The rows of a group lie close to one hidden flat surface of 13 dimensions, which passes through zero. Surfaces can cross.
In the rows, 128 means zero.
Known rows, each followed by its group:
[108  98 119 129  24 138 106 135 137 162 150 162 106 142  95 153 157 127
 137 155 164 136 156 140 113 146 153]
T
[157 116 106 112 141 133 188  54  87 172 152 138 118 110 129 112 149 131
 126 121  93  73 106 184 176 133 150]
X
[106  83 136 121 111 139  86 121 100  69 126 130 123 194  83 173 168 108
 123  87 138 146 113  85 108  80 138]
N
[151 137 178  99 145 141 155 153 105 154  86 111 122  97 158 111  95 140
 176 126 122 129 117 169 107 150 121]
K
[112 176 140 175 148 164  84  97 118 144 156 134 102 103 168 144  81 117
 105  95 138 159 108 113 167 167 128]
X
[114 129 146 167  97 120 148  95 151  98 193 164 109 133 152 182 120 130
 125 138 119 121 106  91 130  94 117]
K
[117 167 138 165 138 151 114 132 116  90 128 127 133 143 123 166 138  57
 142 108 161  73  91  99 136 113 154]
N
[119  93 134 128 139 134 167 155 145  88 100  77 148 145 159  76 106 203
  97 190  95 168 182 182  77 127  89]
F
[ 99 111 131 110  87 165 149  75 152 230 151 119 157 165 118 102 129 104
 144 147 137 111 136  83 115 129 108]
T
[ 90 113 135 172  62 151 173  91 127 101 117 157  85 146 123 119 143  82
 112 121 192 100 164 151 109 154 171]
T
[ 84  74 124 105  82 204 110  98 124 234 144  91 152 182 105 106 106 129
  90 157 115 189 148 103 114 109  77]
F
[161 119 174  71 135 123  95 158 137 142 113 102 142 156 120 180 143 140
 204 105 120 140  55  70  85  76 123]
R
[133 149 114 159 169 102 125 158 155 142 114  96 132 130 143  87  87  92
 140 143 127  89 150 145 161 192 110]
F
[176 157  89 121 154 114 135  98  99 114 108 114 115 116 152 103 167 153
 137 127 123 105 122 160 116 128 188]
X
[121 111 138 148 139 118 172  90 119  75 130 115 121 143 163 119 133 166
 107 142 100 134 162 144  91 124 116]
N
[147 120 138 137 182 143 166 123 116 103 151 106 101 154 143 152 102 106
 142 129  86 113 100 170 116 128 101]
K
[132 149 177 127 171 149 100  94 118 164  80  81 147 141 167 107  84 128
 137  77 135 142  72  57 159 108 120]
X
[117 170  84 179 191 105  92 141 122  94 117 124 151  75 117  52  93  65
 109 133 162  74 130 151 145 140 124]
F
[125 129  88 157 167 148 133 125  89  95 104  84 184  79 158 150  80 106
  62  96 129 104 120  94 175  59  59]
T
[141 122 127 149 162  79 130 164 131 101 140 133 130 150 121 105 112 133
 152 175  77 104 152 130 130 127 111]
X
[112  96 112  87 140 180 117 147  91 139  78  74 156 120 115 125 140 153
  87 101 127 163 141 168 138 143 113]
K
[138 177 115 144 135 147 108  85 116 155 188 157 112 126 128 158 150 103
 135 127 107 109 106 115 143 140 150]
X
[125 180 131 134 130 157 112  95 105 133 136 122 145 114 159 145 163 136
 129 131 118 126 155 122  92 166 141]
R
[134 167  87 132 126 183 167 113 104  83 112 137 134  77 187 193 101 120
  47  95 155 186 165 108  98  82 104]
T
[137 142 164 148 103 115 159  98 157 159 150 127 126  86 167 133 123 203
 134 149 103  97  77 156 219 147 145]
R
[ 90 130 121 158  60 144 108 129 132 158 136 166 142 125  86 123 123  57
 126 136 190  83 119  74 172  89 140]
T
[127  97 102  97 124 105 173  90 184 185  73  95 122 167 116  41 127 116
 118 105 176 129 158 122 126 161 160]
F
[129 124 155  88 137 105 129 112  95 185  64 155 141 118 112  22 133 145
 144 117 124 138 155 122 154 152 161]
N
[105 127 151 143 154 142 146 154  99 135 165 139 150  96 133 116  77  98
 150 170  83 106 160 154  96 134  49]
T
[105 172 137 150 110 132 132 155 165 145 133 141 154  90 136 120 123 131
 126 158 148 114 144 141 132 169 118]
R
[117 163 134  99 132 141 126 148 107 166 108 130 190 116 123 110 156 108
 152 149 114 110 185 106  81 151 109]
X
[112 151 101 162 112 151 155  91 164 127 154 112 140 142 151 146 124  91
 102 145 152  99 139 110 114 129 118]
N
[181 136 103 113 156 122 139 136 114 161 143 122 126 121 143 112  97 145
 148 186  81 136 120 132 108  81 111]
X
[110 153  98 196 167  90 131  74 147  12 154 161  80 121 145 100 145 144
  79 112 145 142 160 168  91 165 164]
K
[119 134 139 140 163 149 132 105 127 112 118 117 115 146 134 104 112  98
 130 101 144 129 106 138 102 141 132]
F
[108 151 154 197 123 117 129 166 107  76 171  76 182 136 185 169 134 151
 151 214  49  37 192 139 122 174  62]
F
[103 130 105 133 157 119 144 155 134 131 120 118 147 115 103  99 137  95
 113 128 118  81 155 174 168 182 116]
K
[116 135 141 111 100 111 152 131 158 114 146 157 146 138 130 165 148 137
 131 126 116 148 173  74  96 125 108]
N
[157 133 100 145 154 103  87 139 132  97 127  86 116 141 144 102 130 133
 161 159 134 108 129 152  75 148 134]
X
[122 126 119 135 115 119 125 123 143 115 143 157 106 110 122 130 108 110
 122 124 152 145 122 121 106 106 125]
K
[114 106 141 109 130 116 119 154 123 156 126 127 115 102 117 149 129 150
 116  83 115 148 141 172 190 210 114]
R
[111 144 148 162 185 150 127 111  92  61 144 121 142 115 128 108 121 112
 131 123 113 101  85 144  94  91 113]
F
[134  91  84 167 127 111 153 144 140 114 169 170  82 134 107  81  59 102
 105 200 117 153 141 151 117  59 106]
R
[109 150 123 130 127 133 150 126 181 132 118 133 147 180  96 106 133  81
 126 142 155 123 130  70  93  99 136]
T
[117 101 113 118 117 123 117 130 134 163 123 123 145 103 119  85 120 164
 115 149 125 144 136 157 149 131 122]
T
[162 120 118 117 137  95 108 129 132 107 130 161  74 108 122 110 127 174
 132 128 134 190 110 158 111 118 169]
R
[155 129 101 145 147 105 133  87 128 110 151 133  98 163 125 116 144 126
 128 137 111  98 104 128 133 111 167]
X
[119 116 115 132  90 124 148 124 151 111 134 159 115 112 129 131 124 146
 101 138 158 161 152 129 110 106 127]
K
[109 104 164 141 129 140  91 135 111 123 142 109 112 118 163 133  95 182
 124 141  99 182 151 156 113 171  85]
X
[147 106 143 108 124  92 103 183 159  89 102 131 107 148 108 149 131 155
 141 112 144 167 100 119 126 108 149]
R
[135 151 105 137 126 115 138 181 199 144 153 146 159 171  88 134  93  75
 125 184 123 111 101  32 171  26 107]
X
[119  66  97 119 129  91  50 126 130  77 143 105  91 157  82 190 180 118
 131  38 165 128  97 149 133 177 143]
N
[ 90  92 143 130 156 132 135 163 105  59 112 126 140 112  95 140 112 105
  99  89 136 122 109 166 154 112  89]
N
[144 128 120 150 125 153 147 178 145 132 157 135  77 115 144 173  49  84
 115 147 138 150 110 145 153 114  89]
R
[132 144 148  94 120 130 141 166 137 134 106 157 125  79 129 132 119 167
 124 124 133 181 131 160 124 141 129]
T
[121 130 105 144  81 139 117  72 143 187 207 174  94 167 113 146 124 106
 121 163 117 148 146  92 125 130 138]
R
[135  79 131 101 126 123  49 140  91 135 111  88 142 144 103 114 144 130
 181 111 140 132 115 119  79 118 115]
F
[154 103   9 135 198 140  47 128  75 171 202  90 121 112 118 125  75  59
 115 163  81 139 159 165  67 137  30]
T
[136 129 134 138 146 111 116 125 111  91 129 131 133 116 127 137 138 141
 132 114 118  91  94 127 161 106 139]
F
[ 98  60 123 114  76 105 198 195 158 105  77 110 160 104  91 144 125  91
 122 114 182  60 144 170 164 128  89]
X
[140 133 147 107 105 115 209 150 190  95  67 130  85 146 148 152 137 139
 102  90 175 155 153 142 141 169 178]
F
[109 175 192 115 137 129  60 165 131  87 127 137 176 125 126 167 154 165
 154 122 119 166  99  49  76 105 122]
K
[159 148 133 155 139 117 179  93 134 152 131 130  94 144 153 104 110  93
 159 140 122  66 121 143 150 149 157]
K
[114 139 128 161 116 122 175  68 127 113 167 117 157 146 161 107 160 125
 153 183  93  59 183 119  43 141 107]
F
[136 168 134 150 145 116 105 132 144 111 147 124 118 143 153 133 139 165
 130 148 103 134 130 128 133 160 152]
R
[134 134 122 145 151 105  86 171 118  84 116 130 123 120 100 147 129  81
 152  99 157  97  97 124 147 117 135]
T
[106 108 136 124  64 148 150 141 137 112 113 129 137 133 122 194 151 110
 113 104 174 122 140 109 127 123 127]
K
[128 121  95 137 135 120  91 113 139 120 206 161  94 143 110 187 124 111
 117 125 103 162 127 113 106 129  96]
N
[133 126 129 118 127 132 138 155 161 180 124 110 121 140 130 128  91 138
 107 144 108 155 132 119 196 149 118]
F
[114 136 123 155 101 136 160  75 134 138 119 105 132 128 162 121 152 118
 117 110 159  88 157 133 120 179 144]
N
[100 148 128 139 118 155 129  57 113 125 104 122 120 115 160 107 153 169
  72  87 153 161 152 139 145 176 180]
X
[152 139 141 114 136 134 114 163  99 161 128 139 111  98 128 135 102 123
 155 130 116 124  92 150 168 124 128]
N
[ 93  84 121 120 108  96 164 167 164 103  84  85 168 138  99 113 163 153
 103 122 139  95 161 172 172 170 119]
T
[163  33  83 128 129 135  98  54  72 162 116  68  65 127 147  75  83 129
 142  97 158 141 111 192 103 114 118]
F
[125 122 145 112 147  97  97 141 106 134 137 156 143 109  87 112 148 112
 165 114 117 107 119 125 111 132 124]
R
[146 141 166 104 132 116 102  91 106 172 159 147 120 118 128 156 149 126
 200 101 111  99  59 101 132 128 142]
R
[140 123 120 133 108 120 121 151 127  77 123 118 133 137 140 179 151 158
 106 130 115 138 131 116 149  91 139]
T
[105  90 154  70 141  86 138 155 130 124  91 177 136 104  79 106 128 124
 129  67 137 172 152 119 138 132 101]
N
[174 148 181 135 133 117 131 136  64  86  88 122 104 119 182 134 146 202
 160 139  84 124 122 162 149 133 177]
N
[128 159 118 166 132 150 123 126 121  98 124 122 122 136 133 139 133  96
 109 124 156  98 102 121 156 117 166]
N
[ 94 129 167 109 128 139 115 161 116  96  69  91 173 115 121 147 166 124
 136  69 164 106 128 128 118 164 125]
K
[ 92 147 159 130 206 161 123 169 100  66 134  82 163 155 115 186 158  75
 149  89  92  80 124 164  84 191  82]
K
[136  90 111 111 140 147 120 103  69 122 126 123  79 146 128 165 128  95
 115  67 138 150 140 142 114 146 122]
R
[ 73  95 114 122  92 147 117 112 139 210 175 161 154  69  88 114  84  60
 117 119 165 110 131 108 142 131  50]
K

New rows, each followed by its group:
[109  96 161 118 104 136 152 106  84 125 107 132 125 136 133 130 146 134
 129  96 129 120 155 134 126 140 125]
N
[126 168 140 107 123 123 142 211 159 118  39 129 180  84 110  75 126 140
 124 148 170 126 124 124 162  99 155]
N
[131 117 141 110 119 127 149 160 140 170 136 133 141 106 120 137  93 112
 150 142 117 106 108 136 159 118  86]
K
[139  91 121 139 143 100  70 155 102 146 162 138 113 136  86  78  99 116
 180 181 106 113 105 154 125 109 108]
T
[ 92 116  96 146 111 153 153  99 112 139 137 120 141 130 148 102 142 155
  61 164 105 146 230 164 130 189 109]
R
[ 93 126 170 131  98 145 105 117  91 154 147 137 145  66 153 149 122 142
 146 104 134 121 142 141 115 178  78]
K
[ 88  97 160 151 124 149 135 102 104 148 129 105 123 121 158 114  92 133
 118 106 123 131 161 157 138 194  83]
X
[119 101  77 101 133 161 117 116 114 139  69  97 128 139 100  85 138  92
  94  84 189 154 146 152  99 136 151]
K
[124 183  98 134 184  88  41 150 142 155 169 163 124 116  81 108 150  73
 167 119 126 125 156 109  95 214 129]
N
[142 142 136 149 158 109 136 123  98  99 124 154  96 123 138 145 125  90
 149  88 129  96 120 139 156 148 147]
X
[133 137 109 129 137  93 166 162 142 101 145 183 128  99 104 122 135 145
  93 152  93 116 138 157 205 113 140]
X
[125  84 119  84 107 134 202 115 205 158  89 106 128 165 105  81 115 129
 106 122 169 149 116 136 126 105 138]
T
[114 114 163 136 157 105 127 122 132 106 113 123 132 129 115 123 119 128
 133  90 128 104  90 125 195 139 135]
X
[140  82 112  81 139  83  99 136 170 159 114 102 102 104 106 121 127 119
 170  64 173 140 126 162  89 204 113]
N
[101 123  98  84 101 156 187  75 110 191 161 178 137  63  81 106 182 115
  93 107 136 103 117 201 163 152 149]
X
[142  96 129 113 129 105 106  95 122 119 130 128  97 151 126 102 154 166
 147 117 122 163 133 150  85 135 156]
R
[111 158 132 153 124 157 104  87 122 166 192 174 113 133 133 159 125 105
 121 131 106 145 131  99 134 144 126]
X
[120 128 123 121  75 115 102 179 144 121 133 160 129 120  97 158 149 156
 121 152 138 149 126 118 153 105 153]
T
[135 134 127 119  82 139 154 131 128 122 113 133 145 132 140 178 159 136
 118 114 144 109 125  99 151 103 148]
X
[102 179 134 128 123 126 107 162 155 122 139 174 155  98 119  90 129 130
 133 176 129 168 182 112  48 146 112]
K
[154 159 120 140 163 110 148  91 132 105  92 143  85 110 152  77 112 106
 133  92 171 137 131 144 100 148 172]
N
[157 166 135 122 169 120  84 166  87 117 168 177  90  76 124 153 122 137
 152 146  91 157 120 178 104 159 124]
X
[148 145  67 129  75  87 106 169 142 103 142 165 154  83 127 133 160 175
 100 204 117 138 199 114 106  99 129]
F
[ 56 198 156 151 179 159 153 111 181 121 116 116 213 125 133  55 122 129
  79 151 119 133 150  90  91 137  96]
K
[123 135 148 144 120 132 157 121 140 137 139 121 141 152 129 159 135  91
 153 126 127  62 112 103 154 131 124]
K
[105 137 158 106 166 134 186 204 162 115 121 128 182 110 109 117  78 100
 137 158  96 120 136 119 103  95  44]
T
[147 132 120 144 124 106 144 134 128  95 143 155 107 179 127 150 128  99
 136 148 111 113 148  90 123  92 137]
X
[134 119 129 143  80 116 109 176 120 122 129  98 150 127 149 191 143 127
 145 147 122  81 156 110 160 149 106]
F
[145 144 106 127 152 112 112 148 138  94 102 140 115 135 129  97 119 143
 111 138 139 177 139 113  99  98 150]
X
[116 141 132 144 148 120 144 160 139 126 123 135 150  72 131  86  97 137
 119 161 114 102 131 168 160 143 102]
R
[200 122  77 169 187 110 112  94 136 137 145  64  79 137 163  82  55 117
 146 158 131 104  58 156 134  87 130]
X
[139 118 172 133 146 127  62 146 143  96  99  89 108 150 151 159  96 155
 148  83 154 182  62  85 120  98 131]
X
[149  98 113 119 109 115 148 147 119 171 164 155  88 107 120 143  85  75
 174 141 134 106 131 162 113 136  92]
K
[167 142 128 105 163 117 140 114  96 150 135 139 130 141 134 114 130 140
 154 156  67 121 122 113 120  91 127]
X
[ 97 117 139 130  99 178 117 116 110 141 142 130 119 145 130 165 126 126
  94 114 133 160 133 126 136 133 129]
F
[ 95  94 165  83  87 144 180 171 124 145 110 162 150  92 107 160 119 127
 102 106 126 146 145 129 170 109  85]
X
[120 114 134 103 107 147 169 114 136 191  82 116 161 130 130  42 115 151
 110 168 129 140 159 124 142 104 131]
N
[159 124 144 131 185 102 112 203 122  73  99  89 122  77 139 122  96 161
 160 122 119 114  65 207 140 125 116]
N
[124  96  91  96 111 142  50 128 125 214 133 119 130 152  88  93 117 115
 129 142 137 186 148 102 107 121 114]
F
[108 138 114 154 134 122 107 119 134 169 120 129 197  87 114  57 101 148
  95 166 113 104 114  83 226  77 118]
T
[119 131 135 117 101 138 145 144 119 134 126 147 138 131 122 153 137 109
 127 122 132 126 161 105 115 121 119]
X
[123 184 137  71 126 138 183 170  90 147  60 170 193  51 135 111 167 170
  81 123 101 157 199 127 172 140 146]
X
[112 128 123 134 121 131 145 143 158 181 128 107 148 146 139 100 105 121
 121 169 108 116 185 131 144 193  92]
F
[145 172  97 141 112 110 164 139 168 148 147 172 111 116 141 147 121 101
 115 149 134 122 164 110 148 149 142]
F
[121  91 145 165 119 138 227  28 111  90 107  79  95 149 195 111 138 129
 116  89 140  63 149 190 115 180 142]
F
[111 156  79 136 190 161 155 136 146 135 130 142 125  92 101  87  75  79
  58 115 144 160 112 159 157 116 111]
K
[ 69  37 122 129  92 173 182 100 133 110 146  99 160 178 100 156 111 111
  63 117 126 124 119 117 152  46  59]
N
[ 92 115 116 158 124 143  96  91  95  48  81 108 127 128 125 103 178 172
  52  73 179 155 136 155 150 132 197]
F
[135  88 121  90 142 140 153  92 163 213 105  89 123 148 127 110 103 160
  89  96 127 169  89 124 212 131 128]
R
[ 96 138 109 178 166 114 128 126 136  27 148 129 153 164 118 118 148 153
  60 154  93 130 136 118 156  88 139]
N
[152  71 100  89  89  93 135 183 145 181 116 144 112 109  87  97 109 117
 156 157 144 125 146 163 131 120 114]
K
[130 132 106 118 109 116 153 148 138 124 101 105 164  98 133 105 151 168
 109 160 115 106 155 166 142 140 132]
X
[125  84 110 111 117  76  64 154 118 175 148 150 139  82  82  95 115 140
 152 128 123 126 120 140 169 129  99]
K
[186 143 174 117 106 161 137 118  59 157 119 144  83 139 184 152 110 152
 179 155  92 145  97 117 119  69 163]
N
[147 133 141 129 141 109 163 127 140 109 122 132 111 129 144 132 129 135
 141 130 123 114 135 146 120 149 134]
F
[133 117 113 178 160 107 120 136 111  61 150 120 120 163 124 140 112  89
 137 147 110  79 119 125 142 100 120]
T
[155 156 125 149 171 105  89 121 131  87 159 163  81 133 121 147 111  82
 158  97 153 130  67  98 116  94 154]
K
[153 167 124 104 146 134 152 187 162 138  96 111 163 181 116 123 146 128
 133 183  96 123 133  95 137  97 152]
K
[130 160 111 123 150  98  88 184  83  88 142 194 143   4 101 117 137 140
 129 136 116 130 138 199 115 134 114]
F
[113 104 137 144 154 144 120  98  56 102 121 150  98 137 116 102 125 120
 108 103 117 143 139 159 143 124 147]
N
[132 125 142 105 102 158 164 149  94 134  98 157  98  76 148 132 106 120
 128 114 158 155 148 173 100 135 120]
N
[102 172 176 156 117 149 179  77 101 152 130 141 161 131 166 126 132  95
 145 131 108  53 163  94 144 159 121]
N
[128  93 119 146 125 114 136  99 156 142 170 116 133 204 122 107 117 118
 141 178  95 109 129  83 119  88 109]
X
[128 116 125 102  90 140 116 158 134 127 166 157 106  80 100 174 133 156
 118 131 134 174 105 190 112 129 122]
X
[153 101 158  58 101 131 136 163  94 159 104 182  96 111 115 145 108 130
 166 112 135 201 141 117  78  86 113]
N
[141 128 151 118 153 141 127 134  71 155 128 134 110 103 131 144  94  61
 190  97 127  94 129 152  95 165  88]
X
[119 152 141 116 126 166 118 109 113 172 153 142 129 100 143 144 121 158
 110 121 110 165 114 122 150 133 127]
X
[120 103  84 170 116 172  67 100  82 143 142  95 109 135 147 124  91 108
  92 137 147 145 142 139 128 119 113]
F
[153 162 129 127 124 103  99 116 132 180 160 147 107 118 141 164 140 115
 171 115 122 112 120  95 157 179 144]
N
[138 182 108 107 133 104 159 137 172 143 148 197 133 105 108 105 138 127
 124 160 116 152 151 108 101 114 142]
F
[108 129 141 125  81 135 134 158 131 122 122 143 143 112 124 153 136 142
 120 137 138 126 132 122 151 113 127]
T
[132  80 120 137 144 145  89  94  86 122 109  87  96 141 134 108 115 161
 110  98 130 154  93 156 149 113 144]
F
[168 154 109 137 144  93 123 135 157  69 146 129 122 193 145 102 167 227
 105 229  49 188 172 102  81  86 174]
K
[129  74  96 126 126 124 187 147 152  80 137  82 119 180 127 181 133 126
  98 135 105 111 158 160 120 135  98]
T
[130 161 144 105 136 151 217 136 169  97  89 127 126 123 153 172 132 122
  87  73 155 150 127 124 125 142 137]
T
[128 144 125 130 137 145 131 149 108 121 139 134 143 102 138 147 105 121
 113 141 107 143 148 125 111 117  90]
T
[115 153 161 141 104 137 135 129 115 135 134 158 130 108 138 152 142 134
 132 128 128 111 130 122 156 149 140]
T
[ 59 134 179 148  59 139 112  87 124 145 150 140 182  87 150 155 152 161
 115 110 141 111 151  88 137 157  96]
K
